There are 10 hidden switches. A switch that is on adds its own fixed numbers to the row, and there is some noise. The rows also spread widely along 11 directions, which tell nothing about the answers.
Some rows, each with its switches (1 for on, 0 for off) after it:
[ 0.90  0.72 -1.65 -1.14  1.60 -0.32  0.73 -1.10 -0.52  0.76 -1.08 -1.20
 -0.71 -2.92  0.28  0.06 -0.32 -1.27 -1.16  2.38  1.75  1.30  1.04 -0.32
  0.58  0.13  1.76 -1.45 -0.07  0.80 -0.08 -0.79 -1.86 -1.94]
0 0 1 0 0 1 1 1 0 1
[-0.59  1.70 -2.99 -1.84 -5.32 -0.49 -0.02  0.12 -0.09 -0.04 -1.45 -1.34
 -0.71 -1.26 -0.85 -1.04 -0.83  4.21 -0.49  1.03  2.48 -1.99  1.20 -4.56
 -0.87  0.32 -2.32  1.60 -0.29 -0.17  1.10  2.04  1.64  0.55]
0 0 1 1 0 0 1 0 0 1
[-1.99 -0.76  0.25 -0.60  1.71  0.66 -0.85  0.21  0.39 -0.20  0.28 -0.75
  0.95  0.29 -2.46  0.72  1.46  0.04 -0.99  0.07  0.97  1.11  1.47 -1.09
 -0.31 -1.58 -0.30 -0.97  1.88  2.11  0.11  0.34 -1.88  0.24]
0 0 1 0 0 1 1 1 0 0
[ 1.28 -0.50 -0.24 -1.40 -0.58 -0.57  2.63  0.49  1.47  1.81 -3.78 -0.44
  0.56 -1.34  0.53 -1.86  0.48  0.30 -0.87  3.50  1.85  1.97  1.40 -2.32
 -0.71  0.42  1.82 -0.81 -0.11  0.43 -0.06 -0.65 -1.38  0.63]
0 0 1 0 0 1 0 1 1 1
[-0.78  0.98 -2.94 -0.87 -3.23 -0.13  3.45 -1.29 -1.13 -0.05 -1.07 -1.38
  1.43 -0.40 -0.71  1.38  0.60  3.66  1.06  1.73  0.19 -1.52 -0.39 -2.81
 -0.43 -0.57 -2.36  2.13  1.47 -0.63  2.37  1.92  0.22 -0.48]
0 0 0 1 0 0 1 0 0 0
[-1.31  0.18 -1.65  0.68  0.95 -1.14 -0.36 -1.06 -2.60 -0.36  0.93  1.32
  0.88  0.06 -1.70  0.54  0.36 -1.73  1.62  0.57  0.66 -0.24  2.10 -1.51
  1.44 -3.02  3.00 -0.47  1.23 -1.10  0.66  0.75  0.27 -0.84]
0 0 0 0 0 0 1 1 0 1
[-0.66  0.46 -0.57  1.35  0.61 -0.54  0.48  0.47 -2.07  1.15 -0.20 -2.11
  0.39 -2.82 -1.60  2.07  1.42 -1.42  1.72  1.34 -0.44  0.29 -1.85 -0.40
  1.48 -0.31  1.21 -2.33  0.39 -0.68  1.77 -1.67 -2.05 -1.44]
1 1 1 0 1 0 0 1 1 0
[-1.14 -1.45  1.20 -0.18 -1.85  3.09  1.04  1.90  1.31  0.79  2.63  0.74
  2.69  0.99 -0.47 -0.08  2.60  2.10  0.59  1.17  1.57 -1.41 -0.62 -0.50
 -1.69 -2.19 -0.36 -0.73  1.24  1.14  0.19 -0.68 -0.99 -2.57]
0 0 1 0 1 1 0 1 1 1
[-0.58  0.03  0.15 -0.84 -0.45 -0.36 -0.03  1.11  0.86  0.36 -0.52 -0.44
 -0.04 -1.10 -1.68 -0.31  0.70  0.29 -0.49  1.69  1.80  0.84  0.75 -1.74
 -0.09 -0.07  0.19 -1.87  0.56  1.67  0.35 -0.22 -1.44  0.53]
0 1 1 1 1 0 1 0 0 1
[-2.79  2.38 -1.34  0.95 -0.94  1.42 -0.80  3.15  0.51  1.31 -0.65 -1.15
 -1.29  1.64 -4.41 -1.50  0.88  0.48  2.90 -2.43  2.25  1.89 -2.08 -2.19
  0.84 -3.05 -2.05  0.20  3.45 -1.16  2.33 -0.09 -1.25  1.30]
1 1 1 1 1 1 1 1 0 0
[-0.14 -1.89  3.12 -0.19  0.26  2.69  3.19  3.67  0.02  1.99 -0.34  0.43
  0.62  0.17 -2.56  0.68  1.67  0.30  0.21 -0.29  2.42  1.49 -1.14 -2.33
 -0.85 -0.73  0.95 -0.17  3.53 -0.27 -1.46 -1.04 -0.14  0.40]
0 0 1 1 0 0 0 1 1 1
[-1.41 -0.57  1.24 -0.82 -0.70 -1.31  0.92  0.95 -1.40 -0.08 -0.99 -0.47
 -0.48 -1.73 -1.17 -0.26  0.66  0.88  0.29  2.52 -0.69 -1.01  0.00 -1.74
 -0.41  0.03  0.05 -0.92  0.11 -0.25  0.30  0.17 -1.28  1.60]
1 0 1 1 1 1 0 1 1 1
[-1.49 -1.29 -0.10 -1.31 -1.97 -1.23  1.36  0.75 -1.17 -0.25  0.78  0.05
  0.36  0.90 -2.96  1.19  2.02  1.42  0.57  0.34  0.01 -1.33  3.94 -4.54
  0.76 -0.90 -1.16  0.54  1.17 -0.63 -0.83  2.57  1.33  2.18]
1 0 0 1 0 1 1 1 1 1
[ 0.56 -0.29  2.13 -2.25 -4.61  0.84 -1.24  1.81  1.58  0.34 -0.11  0.85
  0.83 -2.50  1.68 -2.36 -0.18  3.79 -2.11  3.53  1.71 -1.94  0.96 -1.57
 -3.56  1.13 -0.68 -1.22 -1.76  2.40 -0.57 -0.39 -0.08 -0.02]
0 0 1 1 1 0 0 0 0 0
[-0.27  0.01  0.42 -0.14 -0.01  0.61  0.16  1.28  0.75  1.42  1.76 -0.45
  0.13  0.46 -1.77 -0.49  2.95 -0.60  1.45 -0.10  0.20 -0.18  0.90 -0.52
  1.42 -1.84 -1.43 -0.75  0.59 -0.40  0.37 -0.17 -1.40 -1.19]
1 1 0 0 0 1 0 1 1 0
[-2.45 -1.84  2.47 -0.70 -0.40  1.56  1.12  1.61 -0.07 -0.16 -0.08  1.99
  2.43  0.45 -2.21 -0.09  0.97  1.54 -0.63  1.91  1.95  0.57  0.96 -2.53
 -2.63 -2.05  1.78 -1.80  3.03  1.64 -0.58 -0.13  0.16  1.66]
1 0 1 1 1 1 1 0 0 1
[ 0.95  1.47 -1.01 -0.71 -1.92 -0.07 -0.08  2.47  0.86  1.65 -3.00 -0.98
 -1.01 -1.21 -0.26 -1.54 -0.24  0.61  0.46  0.78  2.88  1.34 -0.19 -1.93
 -0.34  0.22  0.19 -0.89 -0.14 -0.33  1.25 -0.63 -0.71  0.93]
0 0 1 1 0 1 0 0 0 1
[-0.88  0.34 -1.44 -0.99 -1.15 -1.55  0.46  0.57  0.19  0.10 -0.53  1.31
 -0.36  2.13 -1.74 -1.82  1.11 -0.17  1.85  0.58  0.75 -0.52  1.75 -2.20
  1.07 -2.71  0.48  0.63  0.85 -0.91  1.47  1.45 -0.83  1.70]
1 0 1 0 1 1 1 0 0 0
[ 0.81 -1.18  0.87 -1.48 -5.57  1.12  0.72  3.03 -0.96  0.82  1.44 -1.04
  0.63 -1.29 -0.77  1.51  2.22  3.63  1.03  0.86  0.11 -3.25  0.99 -2.90
 -1.34  1.06 -1.99  0.51 -0.91 -0.40 -0.01  0.87  1.07 -0.02]
0 0 1 1 0 1 0 1 0 1
[-0.79  1.82 -1.84 -1.11 -2.92 -0.02 -0.52  0.94 -0.27  1.69 -0.24 -2.78
 -1.57 -0.58 -2.17 -0.76  1.32  2.30  0.58 -1.38  1.16 -1.09  0.89 -2.60
  1.06  0.20 -4.31  1.12 -0.28 -0.47  1.20  1.26  0.22  0.57]
0 1 0 0 0 1 0 0 0 1
[ 0.90 -0.29 -2.08 -0.67 -1.84 -1.32  1.98  0.71 -0.59  1.26 -1.36 -0.28
 -0.40  0.73 -1.92 -0.42  1.51 -0.71  1.88  1.26  1.25 -0.13  2.40 -3.56
  2.14 -0.97  1.50  0.08  0.53 -1.94  0.68  1.17  0.39  1.00]
0 1 1 0 0 1 1 0 1 1
[ 0.16 -1.11 -1.79 -0.20 -0.78 -2.11  3.31 -0.73 -1.10 -0.75 -1.40 -1.27
  2.00 -0.62 -0.93  3.17  1.69  0.31  1.24  3.37 -0.63 -0.80  0.57 -1.95
  1.04 -0.14  1.38 -0.89  0.58 -0.29  2.19  0.98 -1.23 -0.03]
0 0 1 1 0 0 1 0 1 1
[ 2.36 -1.77 -0.85 -0.84 -1.43 -0.56  2.26  0.32 -0.76  1.39  1.73  0.33
  1.98 -0.27 -1.15  2.69  3.04 -1.39  1.17  1.14  0.66  0.08  4.32 -2.94
  1.72 -0.22  2.23 -1.00 -0.21 -0.14 -1.13  0.48  0.69 -1.12]
0 1 0 0 0 0 1 1 0 0
[-0.80 -0.94  0.21 -0.32  2.43 -0.34  2.79 -1.10 -3.32  0.80 -1.21 -1.19
  0.32 -2.53 -1.30  2.36  0.56 -1.00 -0.19  1.81 -0.28  0.56 -0.14 -1.00
  0.37  0.10  2.06 -0.75  1.36 -0.15 -0.31 -0.36 -1.32 -0.18]
0 0 1 0 0 1 0 1 0 1
[ 3.51  0.38 -2.80 -1.88 -4.93 -1.86  0.32  1.66 -0.21  0.76 -0.73 -2.06
 -0.18 -2.50  0.33  2.49  1.40  0.75  0.75  1.60  1.41 -1.04  3.43 -3.55
  1.26  2.28 -0.06 -1.43 -2.73 -0.48  0.57  0.82  0.96  0.12]
1 0 1 1 0 1 1 0 0 0
[-0.21  0.70 -1.37 -1.45  2.08 -0.88  3.10 -0.45  0.63  1.50 -1.52 -1.54
 -1.09 -1.31 -1.53 -0.05  0.53 -0.79 -0.93  1.67  1.56  3.13  1.55 -1.87
  1.41  0.66 -0.48 -0.78  1.21  1.12 -0.53  0.02 -2.47  0.43]
0 1 0 1 1 1 1 1 0 1

New rows. What belongs after each?
[-0.05 -1.23  2.35 -1.32 -1.17 -1.32  1.43  1.96  0.59  0.42 -0.09 -1.63
 -0.63 -1.26 -2.31  0.07  3.01  1.21  0.61  2.32 -1.70 -1.39 -0.12 -1.19
  0.41  0.78 -2.33 -0.29 -0.16  0.19  0.51  0.40 -2.26  1.16]
1 1 1 1 0 0 0 1 1 1
[ 1.89 -1.23 -0.61 -1.21 -0.94 -0.57  1.10  1.57  0.12  0.96  0.14 -0.50
  0.14  0.06 -0.99  1.19  2.31 -0.93  1.24  0.96  0.31  0.17  2.29 -1.65
  1.32 -0.14  0.94 -0.44 -0.09 -0.19  0.31  0.36 -1.16  0.14]
0 0 1 0 0 1 1 1 0 0
[ 0.34  1.31 -3.82 -0.21 -2.24 -0.67  2.12 -0.15 -1.40  1.34 -1.15 -1.33
 -0.34 -0.57 -0.17  0.23  0.18  0.74  1.69  0.96  1.58 -0.48  0.24 -2.55
  1.64 -0.83 -0.09  0.54  0.74 -1.94  2.09  0.61  0.26 -0.80]
0 0 0 0 1 1 1 0 1 1
[-0.55 -0.74  1.47 -0.32  2.22  0.95  3.46  0.41  0.44  0.72 -1.17 -1.09
  0.76 -1.02 -0.89  1.09  1.28  0.16 -0.43  1.96  0.26  1.37 -2.01 -0.09
 -0.40 -0.26 -0.21 -0.41  2.20  0.87  0.24 -0.83 -3.12 -0.87]
0 0 1 1 0 0 0 1 1 0
[-0.26 -0.36  1.44 -0.52 -0.81 -0.94 -1.28  1.69 -0.74 -0.06  0.55 -2.31
 -0.88 -3.94 -1.57  1.13  1.25  0.34 -0.30  2.51 -0.54 -0.73 -0.28 -0.78
  0.26  1.45 -0.80 -2.96 -0.47  1.14  0.41 -0.97 -1.99 -0.11]
1 1 1 1 1 0 1 1 1 1
[-2.89 -0.30  2.34  0.78  3.53  0.21 -1.42  2.43 -2.12  0.44  0.10 -1.17
 -0.80 -0.66 -3.78  1.66  1.11 -1.48  0.39 -2.01 -0.03  1.70 -0.20 -0.50
  0.81 -1.02 -0.38 -1.81  2.56  0.54  0.16 -0.50 -1.73  2.12]
0 0 0 1 0 1 0 1 0 1
[-3.33  1.50 -0.27 -0.42  1.21  0.88 -0.71 -1.14 -1.27 -0.57  0.62 -0.78
 -0.16 -2.01 -1.73  0.24 -0.53  1.27 -1.46  0.23  1.32 -0.40 -0.86 -1.06
 -0.91 -1.18 -1.50 -0.25  1.43  1.23 -0.31  0.22 -1.00 -1.39]
1 0 1 1 0 0 0 1 0 0
[-2.58  0.30 -0.25  0.47  0.37 -0.08  1.30  0.44 -0.41 -0.18 -0.52  0.63
  0.75  0.73 -2.45 -0.43  0.81  0.22  1.43  0.72  1.24  0.10 -0.66 -1.91
  0.06 -2.77  0.68  0.03  2.18 -0.76  0.99  0.33 -0.67  0.01]
1 0 1 1 0 0 0 1 1 1
[-0.18  0.86 -2.12 -0.30 -1.79 -1.44 -0.55  0.93 -1.00  0.12 -1.10 -1.67
 -0.54 -0.48 -1.14  0.98  0.43  0.33  0.99  0.34  0.62 -0.33  1.94 -2.63
  1.52 -0.15 -0.85 -0.66  0.12 -0.99  1.53  1.21  0.04  1.24]
0 0 0 1 0 1 1 0 1 0
[-2.67 -0.09  0.24 -0.47  1.76  1.03  0.55 -2.52 -1.91 -0.31  0.78  0.03
  0.69 -1.86 -1.79 -0.11 -0.10  0.58 -1.34  2.25  0.27 -0.45  0.10 -0.82
 -0.90 -1.83  0.72 -0.29  2.18  1.20 -0.74  0.24 -1.14 -1.76]
0 1 1 0 0 0 1 1 0 0
[ 0.46  1.00 -0.38  0.13  1.13 -1.80 -0.52  0.44  1.98  0.22 -3.48  2.35
  0.23 -0.28  1.08 -4.14 -1.12 -2.26  0.38  3.82  2.88  2.26  0.66 -0.25
  0.00 -2.16  4.56 -2.55 -0.37 -0.11  1.27 -1.28 -2.27  0.03]
0 0 1 1 0 0 0 0 1 1
[-1.27  1.08 -2.36 -1.08 -0.72 -0.69  1.41  0.64  1.19  0.79 -1.80 -0.31
 -1.52  1.94 -1.80 -2.60  0.24  0.48  0.73 -0.01  2.29  0.50  0.48 -2.58
  1.38 -2.08 -0.95  1.31  1.66 -0.84  1.47  1.30 -1.18  1.22]
0 0 1 0 1 1 1 0 1 1
[-0.30 -0.01  0.94 -1.50 -1.39 -1.27  0.03  0.01  0.24  0.12  2.79  0.80
 -0.82 -0.45 -0.50 -2.25  2.04  0.46  0.44  2.17 -0.83 -3.28  1.17  0.03
  1.19 -1.10 -1.70 -0.06 -1.31 -0.10  0.14  0.83 -1.17 -1.21]
1 1 0 0 1 0 0 0 1 1
[ 1.67  1.73 -3.74 -0.03 -3.29 -0.85 -1.08  0.97  1.69  1.41  0.20 -1.23
  0.00  0.03 -0.56 -1.03  1.57 -0.28  1.83  0.18  2.18  0.33  2.44 -2.28
  2.27 -1.05 -0.59 -0.52 -1.20 -0.75  1.66  0.35 -0.22 -1.83]
0 1 0 0 0 0 1 1 1 0
[ 0.13  0.88 -1.73 -0.30 -1.30  0.46  1.52  1.75 -0.60  1.33 -2.26 -1.90
 -0.63 -1.07 -1.74  0.65  0.36  0.87  1.28  0.37  1.75  1.42 -0.72 -2.40
  0.25 -0.17 -0.08  0.04  1.74 -0.85  1.53 -0.20 -0.73  0.51]
0 0 1 1 0 1 1 1 0 1
[-2.31  0.42  1.59 -0.96  2.10  1.15 -0.23 -0.58 -1.63  0.11  0.59 -0.71
 -0.50 -2.31 -2.33  0.29  0.03  0.33 -1.72  0.97  0.57  0.69  0.45 -0.85
 -0.59 -0.70 -1.13 -1.63  2.55  1.38 -1.18 -0.10 -0.78  0.10]
1 1 0 1 0 1 1 0 0 0
[-0.43  0.30 -0.18 -0.81 -1.45  0.57  0.21  0.75  0.89  0.97  0.83  1.71
  0.88  1.38  0.19 -2.16  1.18  0.86  0.78  0.69  1.39 -0.76  1.43 -0.83
 -0.40 -2.08 -0.16  0.06  0.14  0.22  0.72  0.43 -0.59 -0.42]
0 0 0 0 1 1 0 0 0 0
[ 0.06 -0.50  1.26 -0.43  0.39  1.49  0.09  2.87  0.51  0.53  2.59 -0.29
 -0.28  0.39 -1.61  0.90  2.55 -0.43  1.38 -0.65  0.72 -0.61 -0.57  0.56
  0.72 -1.20 -0.94 -0.85  0.81  0.28  0.16 -0.43 -2.07 -1.53]
0 0 1 1 0 1 0 1 0 1
[ 1.60 -0.54 -2.55 -1.22 -1.04 -0.32  1.37  0.36  1.73  0.25  0.39  2.26
  1.86  1.67  0.15  0.18  1.20 -1.59  0.49  1.64  4.07  1.05  4.79 -3.01
  0.89 -1.78  3.64 -1.86 -0.31  0.44 -0.82  0.88  0.53 -1.19]
0 0 1 1 0 1 1 0 0 1
[-0.40 -0.08 -0.17 -0.45  0.55  0.07  0.53  1.81  0.53  0.10  0.54 -0.47
 -0.41  0.07 -1.94  1.13  1.17 -0.50  0.34 -0.16  1.82  0.63 -0.09 -0.97
  0.92 -0.67 -0.08 -1.10  1.36  0.96  0.80 -0.07 -1.72 -0.07]
0 0 1 1 1 0 1 0 0 1
[-1.72 -0.87  1.12 -0.87  0.87 -1.46 -0.23 -1.02 -3.16 -0.15 -1.89 -2.50
  0.44 -3.66 -2.10  2.79  0.01  1.29 -2.21  1.34 -1.15  0.10  1.35 -2.05
 -0.62  1.61 -0.55 -1.16  1.17  1.74  0.28  0.59 -0.27  2.68]
0 0 0 0 0 0 1 0 0 0
[-0.60 -2.81  0.83  0.00 -0.99 -1.91 -1.48  1.37  0.38 -1.81  1.42  1.15
  3.81  1.04 -1.05  2.98  3.08 -0.62  1.26  2.83 -1.13 -0.93  3.80 -1.09
 -0.28 -1.05  2.47 -3.97 -1.00  2.31  1.69  0.65 -1.79  1.50]
0 0 1 1 1 1 1 0 0 0
[ 0.09 -0.42  0.15 -0.25  0.81  0.39  2.52  0.64 -0.48  1.57  0.19  0.88
  0.88  0.27 -0.41  0.14  1.50 -1.07  0.89  0.89  1.27  0.60  0.59 -0.96
  0.90 -1.73  1.30 -0.89  1.41 -0.86  0.06 -0.50 -0.72 -0.55]
1 0 0 0 1 1 0 0 1 0
[-0.62  1.64 -3.38 -0.51  0.75 -2.36  1.06 -1.37  0.35 -0.73 -2.38 -2.20
 -0.50 -0.66 -1.02  1.01  0.07 -0.21  0.43  1.56  0.40  0.84 -0.16 -0.92
  1.58 -0.34 -0.82 -0.13  0.23  0.48  2.84  0.99 -2.91  0.05]
0 0 1 1 0 0 1 0 0 0
[ 1.30 -0.16  0.48 -0.95  0.02  1.49  2.31  1.14 -3.94  2.59  0.12 -1.05
 -1.19 -3.68 -1.98  2.45 -0.12 -0.69 -0.63 -1.20  2.11  1.14  0.86 -3.40
  0.69  0.75  1.21  0.24  2.51 -1.45 -2.53 -0.79  2.16 -0.31]
1 0 0 0 0 0 1 1 0 0
[-0.46  0.03 -0.11  0.36 -0.03 -0.36 -0.75  2.36  1.07  0.45  1.03 -0.98
  0.84  0.65 -2.01  1.53  2.86 -0.78  1.79 -0.93  0.59 -0.02 -0.54  0.11
  1.22 -1.25 -0.80 -1.55  0.11  0.85  2.30 -0.50 -2.50 -0.36]
1 0 1 0 1 0 0 0 0 0
[-0.28  0.67 -1.62  0.50  0.40  0.89 -1.47  0.23 -0.77 -0.41  2.81  0.92
  1.19 -1.34  0.06  1.65 -0.14 -1.66  0.55  0.92  2.44 -0.02  0.78 -0.38
  0.57 -1.81  2.71 -2.64  0.18  0.88 -0.04 -0.93 -0.97 -3.63]
0 0 1 1 1 0 1 1 0 0
[-0.16 -0.06  1.25 -0.57 -1.36 -2.16 -1.18  1.31 -1.94  0.36 -2.07 -1.06
 -1.18 -3.52 -1.46 -0.13 -0.21  0.14  0.19  2.85 -0.98  0.17  0.64 -2.01
 -0.39  1.42  1.04 -1.84 -0.29  0.31  0.67 -0.55 -1.45  2.67]
0 1 1 1 1 0 1 1 0 0
[-1.41 -0.65  1.80 -1.14  3.23  2.33  0.50 -0.45 -1.43  0.12  1.81 -0.61
 -0.28 -2.72 -1.77  1.44  0.24 -0.72 -2.72  1.23  1.94  0.74  0.37 -0.27
 -0.39 -0.15  0.58 -2.60  2.35  2.24 -2.47 -0.72 -1.08 -1.90]
0 1 1 1 0 1 1 0 0 1
[-1.92 -1.03  1.61  0.45  1.61  0.54 -0.79  1.04 -2.11 -0.52  0.67  0.34
  0.26 -1.89 -1.26  0.66 -0.15 -0.90 -0.19  2.03  0.45  0.04 -0.31 -0.42
 -0.47 -1.18  2.28 -2.78  1.88  0.54 -0.16 -1.00 -1.41 -0.32]
0 0 1 1 1 1 1 1 1 1
[ 0.10 -1.39  1.24 -0.33 -0.76  0.58  2.26  0.79 -2.80  0.29  0.55 -1.23
  0.61 -2.26 -1.59  2.42  1.60  0.92  0.86  1.80 -0.86 -2.16 -1.91 -0.85
 -0.07 -0.34  0.44 -0.30  2.11 -1.07  1.01 -0.41 -0.16 -0.89]
1 0 1 0 0 0 1 0 1 1
[ 1.19 -1.37  0.41  0.29  2.09  0.12  1.42 -0.72 -1.59  0.86 -0.63 -1.19
  2.66 -3.92  0.39  3.84  1.12 -1.73 -0.92  2.94  0.41  1.49  0.29  0.14
 -0.35  0.91  3.65 -3.37 -0.15  1.57 -0.10 -2.07 -1.91 -2.25]
0 0 1 0 0 0 0 1 0 0
[-3.60 -2.66  2.04  1.42 -0.10  1.08 -1.12  0.56 -0.43 -1.83  3.58  1.47
  4.68  1.79 -2.45  2.14  3.70  0.54  1.88  2.39 -1.18 -2.36  1.13 -0.33
 -1.13 -3.54  1.28 -3.13  1.09  1.51  1.18  0.38 -1.34 -1.32]
0 1 1 1 0 1 0 1 1 1
[-4.77 -2.50  3.90  0.73  2.55 -0.10 -2.06  0.84 -0.47 -2.01  0.66  1.64
  2.68  0.71 -2.11  0.37  1.48  0.13 -0.75  2.44 -0.81 -0.65  0.41  0.18
 -2.01 -2.49  1.56 -3.76  1.74  2.87  0.66 -0.13 -2.49  1.88]
0 0 1 1 1 1 0 0 1 1
[-1.54 -0.27  2.39 -1.95  0.25  0.90  2.54  2.20 -0.54  2.17  1.30  0.20
 -2.52  1.36 -3.88 -1.95  2.15  0.63  0.32 -1.92  0.64 -0.39  0.46 -2.14
  1.02 -1.22 -3.10  2.00  2.65 -0.72 -1.54  1.09 -0.15  2.10]
1 1 0 0 1 1 0 0 0 1
[-1.63 -0.69 -0.42  0.31 -0.14  0.63  1.46 -0.27 -0.94 -0.01  2.10  1.30
  2.45  1.72 -1.41  0.82  2.38  0.04  1.58  0.63  0.77 -1.59  1.13 -1.18
  0.58 -3.31  0.69 -0.50  1.49 -0.74  0.68  0.79  0.30 -1.56]
1 0 0 0 0 1 0 0 1 1
[-0.10  0.53  0.69  0.69  0.26  1.39 -1.46  0.70 -1.58  1.67  0.29  3.31
  1.84 -2.46  0.91 -2.10 -1.19 -1.72 -0.17  2.18  3.76  1.75  1.73 -1.07
 -1.80 -2.37  5.79 -3.60  0.42  0.00 -1.47 -2.57  1.26 -1.72]
1 0 0 0 1 1 0 1 0 1
[-2.36  0.38  1.90 -1.35  0.67 -1.96 -1.03  0.13  1.99 -0.05 -2.61  1.07
 -0.60  0.64 -1.50 -4.82  0.47  0.76 -0.83  2.78  0.20  1.12  1.95 -0.85
 -1.01 -1.40 -0.89 -0.95  0.25  1.55  0.82  0.91 -2.53  3.30]
0 1 0 1 0 1 0 0 0 1
[-1.57 -0.43  1.45 -0.23  1.41  0.02 -1.22 -0.02  1.19 -0.62  0.34  1.28
  2.28  0.20  0.15 -0.63  1.09 -0.09 -0.71  2.37  0.45  0.50  1.64  0.59
 -1.32 -1.80  0.69 -2.67  0.25  2.30  0.64 -0.15 -2.23 -0.27]
0 0 0 1 0 1 0 0 0 0
[-4.96  1.00  1.27 -0.43  2.62  1.39 -0.69  0.10 -0.35 -0.18  0.73 -0.40
 -1.40 -0.64 -4.49 -1.36 -0.32  0.87 -1.54 -0.65  2.00  1.11 -1.10 -1.50
 -0.56 -2.20 -1.85 -0.26  3.81  1.84 -0.84  0.22 -1.63  0.41]
1 1 1 1 1 0 1 1 0 1
[ 0.91  1.83 -3.50 -0.81  0.16 -1.85 -1.88  0.00 -0.16  0.58 -1.69 -1.83
 -1.77 -1.28 -0.55  0.07 -0.31 -1.79 -0.09 -0.16  2.14  1.18  2.45 -1.51
  2.47 -0.06  0.68 -1.40 -1.10  0.02  1.10  0.40 -1.21  0.10]
0 0 1 0 0 1 1 0 0 0
[-2.74 -0.74  2.23  1.02 -1.69  2.19 -3.43  3.52 -0.22 -0.20  3.04  1.55
  2.35  1.10 -2.93  0.75  1.67  0.97  0.55 -1.95  2.82 -1.13  1.45 -2.29
 -1.02 -2.92  0.11 -2.46  1.82  0.70 -0.28 -0.07  2.15 -0.01]
1 0 0 1 0 0 0 0 1 1
[-0.82 -0.09  0.68 -0.04 -2.63  0.46 -1.45  2.52 -2.06  1.20  0.47  0.98
 -0.39 -0.15 -1.38 -0.97  0.50  0.55  1.74 -0.51  0.87 -1.31  0.75 -2.34
 -0.40 -1.42  1.08 -0.15  0.38 -1.34  0.34 -0.03  0.74  1.23]
0 0 1 0 1 1 0 1 0 0
[-0.19 -1.12  0.62 -1.55 -1.21 -0.47  3.84  0.39 -0.12  1.52 -0.58  2.34
 -0.27  2.00 -1.07 -2.77  1.56  0.08  1.12  2.11  0.64 -0.95  1.80 -2.88
  0.55 -1.78  1.14  1.32  1.04 -1.52 -0.82  1.33 -0.30  1.53]
0 1 1 0 1 1 0 0 1 0
[-1.24 -0.33 -0.27 -0.76 -0.19  0.54  2.07 -0.26 -0.94 -0.08 -1.08 -0.38
  1.42 -1.22 -1.35  0.98  0.50  1.37 -0.16  2.52  1.10  0.12 -0.30 -1.67
 -1.27 -0.96  0.66 -0.97  2.10  0.44  0.77  0.08 -0.54 -0.14]
1 0 1 1 0 1 1 0 0 1
